The same things were measured in two ways. Each way mixes the same 11 hidden numbers, adds some noise and spreads widely along 7 directions of its own, which tell nothing about the thing.
In the rows, 128 means zero.
Some things both ways: the first way, then the second way.
[154 148 191 160 145 142 156 146 181 140  74 151 113 132 213 108 115 160
 157]
[118 115 141 114 144 112 164 161 131 139 152 113  88 108  97 113 117 141
 128]

[ 87 172 120  94  98 121 176  83 101 139 150 179 133 150  43 142  68 134
 135]
[164 110 141 151 147 124 155 159 164 139 110 199 140  65 120 113 157  90
 144]

[188  86 159 105 132 140 146 197 151 160 139  83 153 141 153 103 111 189
 144]
[140 164  85  72 105  85 120 108 119 119 187 142  88 100 200 162 107 140
 147]

[161  94 184  71 132  83 110 152 119 144 194 139 136 132 138 103  99 144
 108]
[146 126  92 153 105 131 115 113 111 146 121 156 137 151 151 152 110 146
 155]

[103 111  75 145 118 121 169 103 140 113 122 145  88  79 153 124 121 167
 104]
[ 91 148  90  90 100 152 151 124  93 161 164 100 125 103 125 172 148 141
 130]

[136 177  77  90 115 146 165 108 118 114 144 135 185 161 104  86 166 141
 129]
[ 98 146 123 130 131  97  85 148 113  96 169  96  99 160 183 141 117 143
 109]

[ 95 162 131 134 122 140 125  88  96 140 153 137  63 100  88 175  91 105
 116]
[154 148 127 160 126 180 108 190 103 175 121 196 191  72 107 140 113 100
 173]

[126 107 141 138 120 117 128 123 133 155  91 104 124 115 117 146 106 128
 129]
[140  88 156 125 116 121 139  89 174 125 109 112 126 176 113  95 149 117
  92]

[ 92 106 105 112 120 106  72  96  80 135 132 150 101 163 145 156 114  89
 118]
[118 144 101 113 148 113 157 173  93 139 114 151 129  63  91 139 122  98
 118]

[126 175 153 128 135 147 163 170 188 150 175 161 154 123 150 133  69 156
 103]
[166 150 148 141 123 173 107 137 125 134 170 174 125 184 137 120 139 138
 162]

[164  93 143 113 110  83 131 126 170 200 102 106  89  95 143 160 115 130
 109]
[132 127 160 139 146 153 154 184  93 149 176 122  85 130 103 122 116 172
 126]

[165  84  82  56 120 101 132 175 167 158 177 115 163 127  75 146 118 145
  85]
[131 126 124 104 119 183 103  76 153 136 114 145 142 115  77 157 139  75
 128]

[162 166 126 133 125 120 157 130 134  72  41 120 107 169 153 147 159 128
 145]
[124 147 141 127 106 147 135 145 110 121 127 148 178 162 149 124 135 113
  99]

[159 115 110 128  94  94 143 109 135 105  92 134 132 119 180 124 167 127
 132]
[145 145 130 112 138 113 147  72 114  91 137 121  93 192 182 111 141 162
 115]

[156  62  46 118  92 159 144 139 141 143  89  77 181 117 126  80 216 150
  87]
[133 137 140 158 100 166 132 109  95 171 132 157 158 149 150 129 181 160
 133]

[133 118 110 141  97 125 119 132 121 128 109 169 111 145 191 132 140 118
 151]
[140 155 148 123 122 160 110 118  97 156 126 194 178  63 117 138 154 100
 146]

[ 81  82 128 122 107 107 104 113 129 127 125 174 140 137 155 134  93 115
 130]
[136 153 125 147 128 134 141 119 127 155 132 165 159 140 129 140 153 134
 151]

[ 79 173 101 129 119 152 134  61  69  87 148 140  89 123  82 128 129 114
 144]
[149 127 133 153 138 133  83 191 177 108 132 142 144 178 165 119  86 110
 148]

[133 198 210 147 170 159 132 151 162 135 172 169 112 112 119 127  85 141
 148]
[137 122 114 137 143 113 124 138 143 111 128 115 106 134 137 129  95 149
 165]

[104 129  46 114 110 135 126 174 167 117 150 164 146 155 114 152 121 145
  94]
[ 82 139 120  91 131  92 114 117 106  91 142 104 119 158 140 127 111 127
  99]

[145 133 160 124 138  97 120 122  97 149 104 139 103 165 119 102 116 129
 145]
[156 118 132 170 138 134 152 157 142 144  77 201 156 110 147 121 166 126
 147]

[150 124 134 156 114 112 121 153 137 133 122  76  71 100 181 175 101 110
 127]
[163 146 129 121 144 139 119 166 106 143 103 142 139 105 118 104  89 120
 149]

[ 99  85 101 144 120 136  99 135 154 152 123 122 112  92 156 156 119 132
 111]
[121 147 108 124 134 117  70 109 124 114 154 138 136 204 148 128 101 125
 158]

[176 133 108 147 133 152  89 144 123 135 122 126 161 151 220  91 210  94
 118]
[109 148 204 101 187 165 107 207  96 148 133  79 110 109  42  73 106 114
 110]

[182 169 164 125 108 114 204  84 156 138  92 105 110  73 135 130 148 151
 136]
[159  94 178 168 139 206 158 110 148 152 129 143 126 137 101  95 184 124
 108]

[ 67 189 110 137 118 197 118 141 135 101 225 195 107 137 128 131  92 123
 146]
[102 105 119 177 105 114  84 127 138 112 107 141 173 122 189 144 105 157
 160]

[135  96 143 126 140 174  75 214 145 148 199 103 158 146 153  99 115 144
 127]
[130 151 101 107  95  97 156 132  93 146 164 107  95  94 172 169 117 182
 131]

[143 103  64 134 127 139 117 146 127 160 130  97 130 119 121 127 157 135
  98]
[124 139 183 119 141 199 126 172 125 167 138 126 154 121  97 105 171 109
 108]

[111 179 166 184 121 142 108 159 154 131 177 146 101 112 234 141  75 110
 156]
[ 72 144 158  78 162  95  92 140 108 120 137  55  95  83  90 127  78 133
  96]

Other things, the second way, with their names:
j811: [152 115 146 158  96 171  93 164 165 112 139 141 119 216 142 158 110 145
 137]
j533: [ 80 148  74 114 111 106 123  75  86 135 149 126 124 107 138 177 122 150
 136]
j531: [117 144 110  79 142 115  81 114 165  97 111 110 121 158 114 126  95  84
 138]
j739: [130 131 109 156 156 111  94  99 113 106  89 179 129 142 138 125 127  99
 129]
j799: [139 151 123 130 125 119 143 212 103 139 151 122 127 157 137 128 106 141
 130]
j510: [135 157  95  82 114 113 114 110 142  86 170 169  85 144 144 181 126  92
 129]
j207: [131 125 160 146 142 116 133 203 150 143 159 106 100 173 130 115  93 151
 106]
j583: [102 193  99  97 155  98  91 122  78 129 150 127 125 105 104 172  93 108
 135]
j76: [111 149 142 112 112 103 126 162  96 137 140  79 170 155 174  97 104 161
 110]
j931: [ 88 107 138 126 125  90 135 184 104 108 141  78 125 166 155 102 102 156
  90]
j523: [157 101 123 115 147 164 163 142 139 141 114 127 102  74  66 110 163  88
 138]
j56: [128 118 154 176 147 140  94 168 139 138  98 155 158 176 117 107  97 126
 131]
j347: [133 170 119  72 144 100 129 153 116 134 141 141 108 101 116 144 108 103
 113]
j335: [124 122 166 153 140 165  75 158 169 160 103 154 199 162  93  89 112  97
 158]
j181: [148 119  71 145 169  87 123  92 114  95  97 183 127 103 142 109 133  89
 169]
j305: [140 110  99  82 120 102 158 109 145  97 132  94  39 150 113 143 118 134
 111]
j243: [ 80 137 145 127 125 116 119 179 110 153 166 110 129 141 135 129 109 152
 108]
j231: [107 110  73  75 103  60 170 106 133  80 156  88  80  91 172 148 116 126
 112]
j123: [ 93 154  77  91 128  65  80  81  83 100 131  98 116 138 164 137  92 140
 142]
j91: [135 108 183 170 164 146 118 196 145 159 106 145 158 124 102  83 112 119
 120]
j233: [115 135 123 113 118 157 141 133  70 154 146 110 134  56 109 149 133 126
 121]
j603: [115 155 119 131 163 101 120 213  95 134 136 106 134 110 173 111 104 144
 141]
j831: [142 157 117 147 178 112 141 143  82 110 148 132  97 131 163 107 129 166
 172]
j940: [145 120 118 162 142  91  89 140 133 110 133 176 150 186 173  93  91 122
 158]
j617: [ 95  77 113 131  87 109 128 117 168 128 138  77  91 145 143 159 146 155
 105]
j307: [137 104  96 106 100 157 212 119 118 143 105 139  85  87  77 173 162 130
 111]
j142: [ 82 112  99 131  73  89 133 135 128 125 167 120 124 128 164 181 106 162
 112]
j766: [ 91  92 161  99 127  67 146 137 129 117 139  84 113 111 159  72  94 158
  94]
j184: [127 136 146  92 138 199 130 136 160 135 146 107  93 118  81 169 160  86
  96]
j507: [181 137 138 151 159 161 112 132 151 134  90 162 139 158 116 107 169  95
 156]
j567: [153 182  91 102 118  95 109 183  78 126 206 123 103 141 175 144  79 143
 159]
j688: [ 97 122  86 147 109  83 119 152 137 136 111  93 120 155 153 163 109 162
 126]
j541: [102 118 101  80 109 144 119 126 146 117 147 110 108 127  82 158 105  86
 116]
j793: [116 161 117 121 152 100  72 169 133 107 146 146 113 177 129 145  78 124
 155]
j221: [105 133  88 155 164  83 135 137  71 133 100 137 135  77 128 126 133 142
 156]
j999: [185 127 115 117 118 100 177 170 108 116 161  97  57 151 163 116  97 194
 153]
j787: [107 151 165 113 159 166  71 129 147 137 127 119 164 104  67 133 107  68
 115]
j483: [122 160  99  94 126 112 105  91 127  97 125 140 100 101 140 192 129 126
 141]
j880: [135 126 129 133 113 119 100  61 139 110 133 186 114 213 119 146 116 155
 164]
j956: [133 128 126 112 140 163 114 101 112 132 143 137 106 104  78 128 151  99
 142]
j454: [126 173 137 119 149 100  75 115 131 103 138 147 126 177 182 118 128 132
 141]
j79: [117 136  88  84 132 137 114  58 149  99 109 102 100 162  99 150 156  92
 130]
j75: [104  83 108 131  89  80 123  83 138  96 131 101 118 187 183 113 124 145
  88]
j955: [145 136 135 120  94 143 136 145 114 156 147 157 127 147 137 134 132 157
 144]
j214: [133 155 131 115 135 166 175 173 111 152 154 163 119  77 108 158 141 132
 135]
j893: [ 94 129 144 153 154 113 134 140 123 141 112 143 139 101 118 145 143 144
 123]
j610: [159 171 104 141 151 121 153 185  83 179 149 165 130  75 146 135 123 143
 162]
j171: [112  95 151 171 156 122 122 139 146 127 128  89 130 177 173  69 136 165
 122]
j252: [137 146 136  81 147 120 136 138 113  96 155 141  63 160  88 128  94 123
 128]
j535: [164 115 134 143 145 115 138 117 154 127  84 144 120 165 137  98 136 145
 144]
j159: [130 115 102 109 114  93 118  66 136  95 114 158 100 171 139 126 115 138
 152]
j386: [143 109 143 127 152 139 116 163 142 156 108  99 162 102  92  58 135  95
 157]
j302: [148 144  39  95 131  63 170  97 115  88 169 128  93 114 205 131 134 107
 136]
j897: [121 145  78  75 139  63 134 164 106 121 123 109  55  78 122 168  90 136
 121]
j680: [138 135 154 108 113 194 136 126 163 128 150 156 121 210  88 153 153  99
 102]
j248: [157 176 112 109 137 128 104 105 119 105 172 117 104 148 197 136 128 150
 167]
j436: [151 138 163 154 113 173 102 125 145 132 154 165 143 217 156 128 147 157
 158]
j478: [167 112 147 113 131 146 144 123 164 110 120 119 137 173 149  92 156  84
  85]
j607: [142 145 101 154 127 124 123 147  84 147 184 146 127 133 189 120 128 173
 185]
j618: [114 159 129 136 173 107  60 138 147 108 119 130 117 175 135 128 104 120
 148]
j338: [142 144  92 114 135 142 158 109 124 105 145 107 110 108 148 162 160 113
 127]
j78: [111 153 157 118 134 149 130  85 114 109 127 123 131 187 141 141 145 142
  81]
j806: [126 159 108  88 127 120 117  92 147 108 164 109  95 151 139 163 126 116
 122]
j423: [130 127 166 123 107 164  91 109 141 120 149 128 135 225  96 129  82 144
 133]
j624: [115 140 141 136 152 152 123 161 126 167 106 135 133 107  72 142 113 143
 158]
j881: [153 104 163 133 144 150 163 147 146 139 150 120  90 148 103  86 144 139
 123]
j301: [147 127 144  82 122 112 122 120 124  85 151 130  93 188 150  91  85 116
  94]
j780: [155 117 109 133 138 126 176 174 103 129 159 157  84  76 119 131 121 117
 123]
j82: [100 136 130  84 129 135 154 149 129 139 163  87  63 108  59 173 126 121
  82]
j517: [128 148 103 139 125  75 149 156  81 149 124 121 155  93 174 117 140 169
 159]
j690: [139 118 137 145 146 124 117 126 131 106 107 137 115 137 130 123 127 124
 127]
j772: [108 102 154 169  83 148 113 141 141 163 108 204 198 101 148 157 144 136
 130]
j644: [143 159 104 101 103 145 108  65 128 121 137 150 114 171 174 179 144 154
 151]
j12: [140 114  59 154 126  69 140 107 113  93 108 133 118 176 190 117 115 153
 159]
j536: [153 101 108 128 100 102 177 141 121 128 143 107  88 122 148 123 125 171
 142]
j718: [139  94  85 130 129 105 142 102 145 148  85 144 136 102 108 102 154  85
 132]

Some of these things the first way, each followed by its name:
[104 102  53 102  92  47 142  51  69 121 123 147  89 116 110 151 114 116
 122] | j603
[150 106 127 111 125  82 173  87 101 118  61  93 122 129 102  57 158 156
 129] | j688
[ 87 129 100 100 130 134 126 100  93  52 164 201 157 149 166 123 126 161
 157] | j302
[115 111 133  92 123 167 109 116  89 144 165 132 168 154  88  85 148 139
  97] | j243
[ 73 190 136 157 121 177 176  82 114  88 146 179 117  98 103 120 106 136
 117] | j335
[111 168  80 127 118 197 151 165 150  88 190 139 179 130  88  93 150 144
  93] | j999
[132 107  96 100 139 146 106 134 120 159 143 108 123 140  65 114 154 123
  68] | j307
[104 141 158 110 159 126 141 105 117 202 177 127 126 117  78 105  55 152
 113] | j617
[156 122 135 115 133 113 140  83  99 161 107 113 140 114 139 130 142 118
 108] | j123
[144  63 105 104 114  62 110 118 105 169 145 129 116 115 114 116 120 125
 108] | j644
[123 103  94 108  83  61  98 126 133 130 136 123 104 121 116 180 112  96
 105] | j78
[199 120 232  80 154  94 126 151 166 185 116 130 143 135 101 145 104 120
  95] | j423
[120 151  89 105 125 137 159 126 117  96 117 116 154 148  48 112 144 143
  92] | j799
[153 182 165 111 112 121 175 119 133 100 121 124 129 127 101 101 138 138
 120] | j56
[115  68 118 119  96 115  93 139  99 106 161 126 130 122 172  99 138 139
 137] | j610
[143 190 135 103  88  80 185 101 140 123 128 127 115 119 123 151  97 129
 124] | j739
[111 188  96 125 109 173 129 101 107 114 159 139 150 137  90 111 163 103
 122] | j690
[104 114 109 148 104 150 140 167 194 161 101  81  92  94 122 207  71 150
 123] | j940
[106  95  62  91  97 137 133 132 137 114 166 122 174 123  87 125 135 140
 107] | j806
[ 83 138 143 114 110 110  97  93 104 145 172 136 133 117 115 173  72  84
 108] | j583
[108 121 112  88 143 145 112  89  90 124 164 159 123 135  92 119 142 129
  95] | j541
[149 127 103 127 141 151  80 160 123 157 132 122 148 165 102  94 174 109
 142] | j483
[121 121 115 130 121 168  92 141 134 150 105 141 150 154  68  91 185 126
 136] | j893
[126 191 129 182 111 136 176  74 131 103  60 115 104  99 169  93 163 126
 162] | j618
[100 142  29 119  89 159 153 138  94  89 162 104 155 140  48  53 175 151
  93] | j897
[146 126 128 154 159  99 177 132 170 172 100 117 107  83 174 179  54 155
 125] | j386
[ 86 118  89 119  89 141 158  72 119 140 122 177 132 118 125 130 123 117
  87] | j159
[145 157 148 130 113 116 136 128 144 100 129 134 116 118 163 147 124 116
 162] | j787
[181 108 101 106 119  93 142 153 193 147 110 146 159 128 179 132 154 142
 128] | j831
[ 99 166 158 114 158 138  75 109  88 179 202 119  94 136  63 135  86  87
  99] | j811
[123 189 173  51 120 104 167  77  99 148 198 163 137 144  70 153  59 131
 102] | j780
[141  92 131 134 143 105  88 128 118 164 114 108 102 130 171 114 134 120
 125] | j305
[109 112 104 153 126 131  95 126 133 144 173 133 116  98 202 160  99 111
 147] | j248
[141 179 147 129 167 123 156 144 158 157 167 156 125 112 135 140  75 155
 116] | j523
[ 85 107 198 134 118 149  70  53  80 166 124 210 129 138 172  97 140  71
 114] | j880
[186  99 136  95 126  91 158  86 123 135  97 137 147 113 153  87 183 159
 145] | j171
[109 141 142 123 118 184 152 104 126 116  84 133 106 143  92 105 149 153
 144] | j142
[139 105 101 111 100 124 172 112 166 160 108 112 144  98 127 137 126 146
 101] | j881
